The rows of a group lie close to one hidden flat surface of 11 dimensions, which passes through zero. Surfaces can cross.
In the rows, zero is written as 100.
Known rows, each followed by its group:
[61, 67, 88, 80, 125, 128, 111, 152, 102, 96, 99, 75, 112, 93, 96, 89]	j374
[108, 125, 76, 124, 77, 102, 96, 94, 103, 86, 111, 112, 93, 120, 83, 108]	j453
[120, 119, 110, 130, 103, 91, 95, 105, 103, 100, 90, 98, 121, 90, 67, 115]	j374
[96, 78, 69, 104, 121, 136, 106, 82, 90, 82, 96, 87, 110, 107, 93, 89]	j298
[105, 106, 69, 75, 62, 83, 124, 106, 96, 69, 118, 138, 105, 134, 83, 65]	j374
[128, 94, 100, 104, 111, 117, 108, 86, 91, 91, 103, 100, 114, 83, 84, 92]	j374
[93, 119, 85, 130, 86, 89, 92, 100, 91, 115, 109, 100, 63, 99, 96, 95]	j542
[83, 87, 86, 108, 101, 108, 104, 134, 83, 69, 94, 94, 117, 111, 94, 115]	j298
[102, 129, 84, 133, 83, 109, 103, 94, 103, 101, 111, 88, 133, 100, 91, 95]	j558
[96, 112, 85, 81, 95, 95, 119, 102, 82, 84, 97, 112, 68, 118, 96, 99]	j298
[114, 73, 120, 99, 94, 108, 135, 106, 65, 124, 132, 102, 97, 55, 98, 105]	j298
[94, 93, 93, 83, 94, 127, 89, 91, 130, 96, 118, 98, 83, 101, 102, 80]	j298
[123, 108, 91, 80, 77, 83, 134, 100, 79, 115, 117, 141, 106, 116, 124, 125]	j298
[107, 121, 86, 99, 109, 107, 97, 104, 95, 98, 92, 106, 73, 114, 110, 117]	j374
[100, 82, 115, 98, 107, 105, 105, 95, 111, 120, 106, 87, 101, 87, 94, 95]	j453
[94, 77, 112, 72, 96, 102, 99, 93, 115, 94, 105, 108, 106, 101, 105, 97]	j542
[98, 87, 91, 134, 87, 95, 84, 112, 77, 87, 111, 103, 84, 87, 96, 103]	j597
[78, 106, 89, 90, 115, 142, 107, 125, 85, 84, 106, 94, 97, 82, 102, 119]	j542
[71, 80, 111, 109, 95, 106, 73, 84, 118, 97, 101, 96, 81, 100, 98, 117]	j597
[91, 80, 86, 127, 82, 74, 121, 78, 34, 81, 103, 112, 104, 94, 98, 95]	j542
[91, 44, 114, 116, 83, 104, 111, 85, 85, 91, 113, 88, 97, 110, 106, 136]	j558
[83, 87, 86, 117, 80, 77, 81, 58, 99, 83, 97, 120, 96, 110, 81, 84]	j453
[102, 61, 109, 102, 94, 92, 81, 96, 142, 115, 106, 96, 131, 111, 104, 85]	j298
[104, 96, 127, 87, 94, 71, 101, 118, 94, 100, 93, 114, 75, 100, 98, 123]	j298
[86, 81, 124, 101, 86, 81, 74, 121, 104, 91, 101, 105, 86, 96, 120, 123]	j558
[78, 75, 101, 126, 107, 102, 47, 98, 111, 101, 103, 75, 104, 66, 110, 45]	j558
[90, 78, 101, 92, 119, 122, 90, 89, 112, 106, 97, 79, 106, 92, 112, 84]	j453
[88, 90, 77, 82, 97, 117, 122, 102, 89, 90, 115, 107, 116, 95, 88, 70]	j374
[66, 110, 102, 93, 112, 122, 91, 122, 121, 101, 90, 84, 141, 98, 101, 119]	j597
[141, 92, 114, 102, 118, 87, 107, 128, 82, 91, 81, 97, 109, 103, 113, 112]	j542
[128, 88, 124, 120, 109, 102, 114, 113, 90, 113, 97, 70, 128, 99, 125, 127]	j558
[78, 108, 115, 64, 82, 121, 123, 98, 123, 104, 111, 101, 108, 124, 117, 141]	j558
[145, 96, 91, 104, 73, 86, 129, 107, 107, 100, 119, 109, 106, 129, 89, 86]	j558
[91, 90, 133, 81, 103, 101, 88, 80, 129, 117, 95, 96, 98, 98, 113, 121]	j374
[76, 91, 96, 115, 79, 108, 95, 99, 98, 94, 115, 84, 114, 103, 117, 91]	j558
[71, 58, 107, 127, 102, 134, 108, 61, 86, 122, 122, 95, 128, 60, 78, 142]	j298
[111, 113, 106, 117, 94, 88, 92, 105, 110, 79, 90, 109, 86, 109, 58, 115]	j597
[144, 102, 110, 127, 123, 115, 89, 80, 71, 101, 97, 103, 79, 67, 103, 128]	j374
[120, 77, 94, 124, 120, 121, 117, 81, 72, 117, 110, 64, 119, 71, 106, 61]	j558
[127, 97, 90, 117, 109, 114, 102, 87, 56, 89, 105, 89, 101, 81, 135, 85]	j374
[81, 98, 98, 91, 90, 126, 101, 108, 118, 103, 118, 91, 115, 95, 106, 97]	j298
[104, 63, 114, 92, 104, 134, 100, 63, 104, 86, 110, 79, 108, 94, 114, 97]	j453
[107, 101, 109, 91, 105, 96, 112, 89, 99, 130, 104, 87, 82, 96, 121, 84]	j374
[118, 127, 89, 76, 95, 106, 125, 121, 91, 92, 111, 124, 94, 99, 88, 100]	j542
[111, 87, 73, 99, 101, 127, 81, 71, 86, 82, 117, 124, 69, 91, 113, 94]	j374
[117, 74, 126, 97, 107, 107, 90, 127, 93, 83, 105, 105, 121, 65, 98, 115]	j542
[87, 84, 89, 99, 113, 99, 109, 118, 99, 93, 89, 101, 109, 103, 68, 97]	j453
[90, 112, 71, 135, 96, 109, 86, 65, 108, 99, 101, 92, 118, 103, 78, 69]	j597
[57, 118, 93, 110, 98, 88, 85, 100, 103, 96, 78, 90, 113, 117, 106, 104]	j558
[111, 113, 84, 139, 85, 107, 110, 77, 75, 93, 112, 108, 81, 102, 79, 129]	j453
[92, 102, 83, 113, 96, 115, 110, 72, 89, 94, 104, 100, 87, 113, 88, 118]	j453
[70, 112, 130, 102, 108, 85, 92, 103, 124, 133, 79, 86, 89, 106, 95, 145]	j542
[90, 105, 111, 82, 106, 105, 86, 116, 125, 74, 87, 109, 136, 97, 77, 106]	j453
[78, 126, 107, 70, 105, 95, 110, 86, 114, 123, 91, 105, 99, 102, 99, 98]	j558
[101, 96, 74, 88, 111, 133, 74, 68, 108, 87, 102, 131, 77, 107, 113, 125]	j597
[93, 127, 99, 117, 86, 112, 100, 154, 99, 99, 121, 88, 106, 74, 88, 93]	j597
[88, 98, 96, 65, 98, 129, 114, 74, 107, 95, 114, 114, 117, 87, 93, 91]	j542
[61, 150, 100, 83, 71, 106, 101, 84, 154, 141, 123, 107, 105, 94, 72, 82]	j542
[98, 89, 91, 130, 99, 97, 91, 76, 85, 92, 99, 104, 102, 93, 84, 100]	j542
[110, 110, 93, 110, 97, 101, 91, 146, 90, 84, 104, 86, 114, 100, 131, 87]	j597
[122, 105, 106, 106, 121, 117, 95, 116, 98, 92, 89, 98, 109, 93, 100, 131]	j558
[110, 72, 89, 86, 96, 97, 132, 91, 80, 93, 110, 102, 87, 112, 95, 75]	j453
[102, 115, 112, 97, 94, 85, 110, 116, 122, 116, 97, 78, 134, 107, 95, 68]	j597
[92, 101, 108, 117, 100, 89, 96, 83, 115, 102, 86, 104, 116, 104, 56, 111]	j597
[92, 86, 107, 106, 131, 89, 108, 122, 79, 82, 61, 101, 123, 110, 85, 152]	j298
[95, 119, 85, 87, 92, 84, 127, 113, 80, 106, 100, 98, 106, 113, 113, 73]	j453
[93, 128, 83, 119, 104, 102, 82, 109, 80, 66, 83, 110, 126, 96, 94, 109]	j453
[115, 135, 73, 76, 110, 131, 103, 112, 108, 83, 102, 127, 104, 106, 95, 112]	j597
[102, 100, 90, 101, 97, 103, 91, 102, 107, 90, 100, 98, 96, 110, 104, 85]	j298
[104, 80, 101, 88, 98, 98, 90, 96, 142, 88, 95, 100, 94, 132, 83, 92]	j374
[83, 77, 115, 114, 113, 126, 88, 108, 91, 101, 110, 87, 105, 55, 87, 115]	j542
[100, 94, 138, 66, 106, 111, 93, 104, 106, 99, 101, 114, 110, 75, 125, 137]	j542
[127, 105, 147, 114, 90, 68, 105, 46, 100, 125, 86, 75, 115, 105, 127, 100]	j374
[97, 137, 100, 62, 96, 94, 148, 63, 74, 120, 101, 114, 106, 97, 108, 86]	j453
[92, 125, 100, 108, 83, 84, 98, 89, 114, 108, 101, 109, 99, 109, 85, 97]	j597
[94, 111, 103, 108, 99, 94, 84, 70, 119, 107, 89, 83, 113, 114, 113, 86]	j597
[105, 125, 104, 89, 120, 97, 115, 117, 101, 121, 86, 81, 124, 93, 105, 77]	j558
[106, 123, 110, 110, 108, 96, 78, 113, 98, 93, 83, 97, 98, 95, 113, 117]	j298

New rows. What belongs after each?
[106, 92, 107, 77, 108, 119, 104, 96, 121, 84, 94, 85, 121, 115, 112, 93]	j374
[84, 106, 94, 122, 108, 113, 80, 130, 113, 105, 98, 66, 93, 100, 114, 94]	j542
[120, 125, 71, 125, 122, 123, 85, 117, 81, 98, 96, 104, 165, 75, 114, 96]	j597
[82, 76, 91, 76, 114, 125, 104, 125, 91, 115, 119, 111, 79, 65, 98, 95]	j374
[106, 94, 108, 81, 105, 111, 98, 94, 99, 79, 96, 113, 135, 91, 107, 111]	j542
[87, 101, 101, 78, 124, 112, 91, 90, 93, 106, 91, 103, 78, 77, 108, 92]	j558
[84, 137, 105, 112, 88, 95, 91, 137, 119, 118, 109, 92, 103, 89, 91, 100]	j542
[95, 99, 87, 85, 126, 132, 117, 119, 95, 120, 107, 85, 94, 76, 98, 87]	j374
[124, 76, 84, 102, 103, 129, 99, 85, 85, 79, 114, 98, 61, 110, 125, 110]	j453
[89, 103, 90, 111, 111, 110, 88, 79, 121, 110, 94, 103, 66, 110, 71, 124]	j542
[133, 136, 99, 124, 82, 137, 116, 64, 120, 129, 134, 95, 92, 88, 79, 119]	j453
[109, 149, 86, 112, 85, 93, 108, 99, 83, 110, 107, 105, 99, 104, 120, 94]	j453
[154, 77, 120, 83, 111, 115, 118, 72, 94, 91, 108, 107, 106, 80, 91, 94]	j374
[93, 100, 102, 86, 95, 91, 100, 118, 123, 115, 107, 105, 88, 107, 88, 90]	j374
[51, 86, 102, 117, 79, 75, 62, 129, 123, 121, 112, 99, 91, 93, 109, 89]	j374
[73, 85, 83, 117, 75, 71, 90, 121, 116, 104, 114, 117, 93, 107, 58, 76]	j374
[130, 71, 124, 75, 73, 80, 98, 93, 124, 88, 119, 121, 109, 104, 102, 75]	j374
[104, 97, 104, 81, 115, 112, 142, 95, 65, 94, 97, 93, 122, 84, 92, 95]	j453
[83, 145, 96, 90, 99, 79, 89, 93, 101, 85, 70, 99, 61, 131, 114, 95]	j298
[100, 133, 84, 102, 88, 109, 81, 110, 105, 76, 105, 108, 68, 106, 97, 92]	j298
[101, 86, 86, 120, 134, 118, 110, 107, 84, 109, 87, 60, 75, 106, 107, 99]	j542
[78, 122, 92, 109, 106, 99, 83, 105, 96, 95, 90, 98, 107, 91, 101, 93]	j558
[100, 101, 108, 84, 116, 108, 110, 94, 97, 97, 86, 102, 114, 102, 102, 122]	j542
[70, 111, 111, 86, 98, 113, 96, 104, 127, 111, 101, 73, 112, 100, 109, 85]	j298
[112, 106, 86, 105, 120, 110, 102, 122, 106, 96, 87, 82, 100, 117, 100, 97]	j542
[102, 78, 98, 95, 112, 98, 98, 109, 72, 90, 92, 105, 102, 102, 135, 118]	j597
[88, 95, 99, 84, 89, 108, 95, 87, 107, 62, 93, 105, 134, 123, 112, 103]	j374
[83, 125, 69, 116, 105, 112, 123, 86, 82, 120, 104, 92, 65, 104, 75, 98]	j542
[140, 123, 65, 116, 135, 110, 103, 94, 65, 99, 88, 94, 95, 86, 108, 57]	j558
[145, 122, 81, 116, 87, 100, 83, 94, 107, 91, 103, 108, 88, 128, 135, 98]	j558
[84, 87, 119, 116, 114, 108, 112, 73, 80, 98, 88, 83, 70, 85, 62, 132]	j597
[87, 98, 88, 108, 100, 112, 128, 84, 59, 89, 97, 84, 96, 112, 118, 118]	j453
[90, 128, 55, 114, 99, 92, 113, 105, 121, 111, 87, 85, 66, 159, 76, 79]	j542
[89, 87, 72, 76, 114, 92, 67, 114, 124, 87, 86, 122, 75, 122, 106, 76]	j453
[66, 63, 135, 96, 97, 60, 127, 130, 68, 96, 82, 93, 91, 102, 84, 137]	j298
[96, 100, 113, 113, 103, 72, 91, 128, 118, 137, 91, 62, 73, 119, 132, 83]	j374
[126, 138, 72, 119, 93, 96, 125, 138, 75, 78, 95, 99, 129, 125, 95, 101]	j558
[68, 80, 95, 82, 92, 109, 106, 134, 88, 68, 101, 88, 101, 119, 126, 107]	j558
[89, 104, 74, 120, 105, 119, 93, 126, 110, 81, 97, 80, 126, 109, 83, 80]	j542
[95, 127, 96, 118, 104, 103, 104, 92, 86, 91, 88, 103, 121, 97, 81, 122]	j374
[84, 121, 91, 77, 91, 102, 105, 118, 98, 104, 106, 127, 100, 105, 114, 122]	j597
[109, 83, 121, 73, 86, 101, 94, 103, 98, 89, 121, 138, 79, 76, 99, 121]	j542
[88, 113, 68, 104, 71, 111, 124, 146, 42, 63, 134, 103, 105, 82, 113, 62]	j558
[92, 77, 83, 121, 88, 105, 52, 117, 128, 67, 105, 111, 70, 118, 89, 107]	j542
[85, 107, 77, 108, 84, 97, 115, 107, 103, 81, 104, 103, 94, 122, 59, 86]	j597
[109, 125, 122, 93, 100, 95, 107, 93, 125, 92, 83, 60, 82, 129, 100, 78]	j597
[109, 87, 82, 118, 95, 108, 99, 62, 53, 70, 106, 109, 98, 95, 118, 97]	j374
[104, 100, 107, 101, 93, 83, 114, 95, 92, 102, 98, 93, 90, 108, 96, 90]	j597
[99, 121, 89, 120, 106, 131, 59, 88, 120, 101, 107, 102, 82, 84, 105, 114]	j542
[122, 117, 109, 112, 122, 114, 93, 90, 92, 121, 103, 108, 98, 56, 89, 112]	j453
[103, 79, 118, 112, 86, 99, 109, 78, 94, 119, 111, 83, 105, 100, 123, 113]	j558
[125, 122, 84, 97, 78, 78, 99, 110, 74, 70, 102, 137, 91, 117, 116, 106]	j542
[109, 128, 122, 94, 99, 80, 93, 129, 149, 96, 79, 106, 174, 111, 64, 108]	j542
[110, 124, 69, 128, 101, 75, 55, 90, 105, 114, 100, 131, 73, 89, 98, 69]	j453
[59, 96, 91, 97, 97, 71, 80, 68, 110, 124, 86, 100, 92, 111, 113, 73]	j453
[101, 122, 117, 105, 100, 100, 127, 121, 86, 112, 102, 86, 127, 85, 91, 116]	j453
[111, 111, 108, 73, 112, 96, 120, 105, 101, 132, 103, 120, 53, 93, 90, 122]	j374
[89, 128, 86, 83, 82, 91, 106, 131, 97, 87, 106, 129, 102, 110, 98, 107]	j374
[118, 91, 117, 92, 88, 81, 102, 164, 106, 94, 116, 128, 99, 84, 75, 115]	j597
[115, 104, 108, 102, 108, 118, 121, 66, 107, 119, 103, 102, 111, 96, 77, 134]	j558
[80, 84, 101, 116, 99, 122, 63, 86, 104, 91, 112, 94, 93, 74, 110, 99]	j558
[85, 96, 93, 93, 113, 135, 106, 101, 102, 121, 122, 92, 125, 58, 92, 69]	j374
[123, 100, 80, 111, 100, 92, 108, 140, 113, 93, 107, 120, 86, 106, 39, 87]	j374
[114, 80, 109, 90, 84, 106, 98, 124, 85, 78, 127, 129, 94, 65, 90, 100]	j542
[113, 60, 103, 120, 98, 87, 118, 96, 85, 97, 108, 101, 99, 95, 66, 98]	j558
[104, 102, 105, 89, 108, 112, 93, 95, 103, 91, 93, 104, 92, 105, 113, 124]	j374
[94, 110, 121, 67, 114, 118, 144, 76, 67, 139, 109, 81, 89, 72, 138, 103]	j298
[100, 103, 106, 122, 87, 114, 92, 92, 94, 60, 100, 78, 167, 89, 97, 76]	j453
[61, 89, 88, 108, 80, 101, 87, 78, 103, 86, 105, 103, 111, 107, 96, 92]	j542
[82, 101, 110, 96, 86, 68, 100, 103, 89, 93, 91, 103, 67, 116, 107, 104]	j298
[118, 99, 99, 102, 117, 115, 97, 95, 126, 87, 81, 64, 114, 132, 105, 88]	j374
[89, 112, 113, 75, 97, 115, 128, 87, 85, 119, 111, 101, 97, 84, 113, 116]	j558
[96, 80, 84, 93, 94, 121, 100, 94, 99, 111, 131, 125, 79, 76, 93, 96]	j597
[97, 70, 108, 121, 100, 85, 99, 139, 58, 97, 104, 87, 98, 78, 120, 96]	j374
[103, 74, 118, 56, 93, 78, 129, 111, 124, 96, 94, 109, 88, 136, 83, 102]	j374
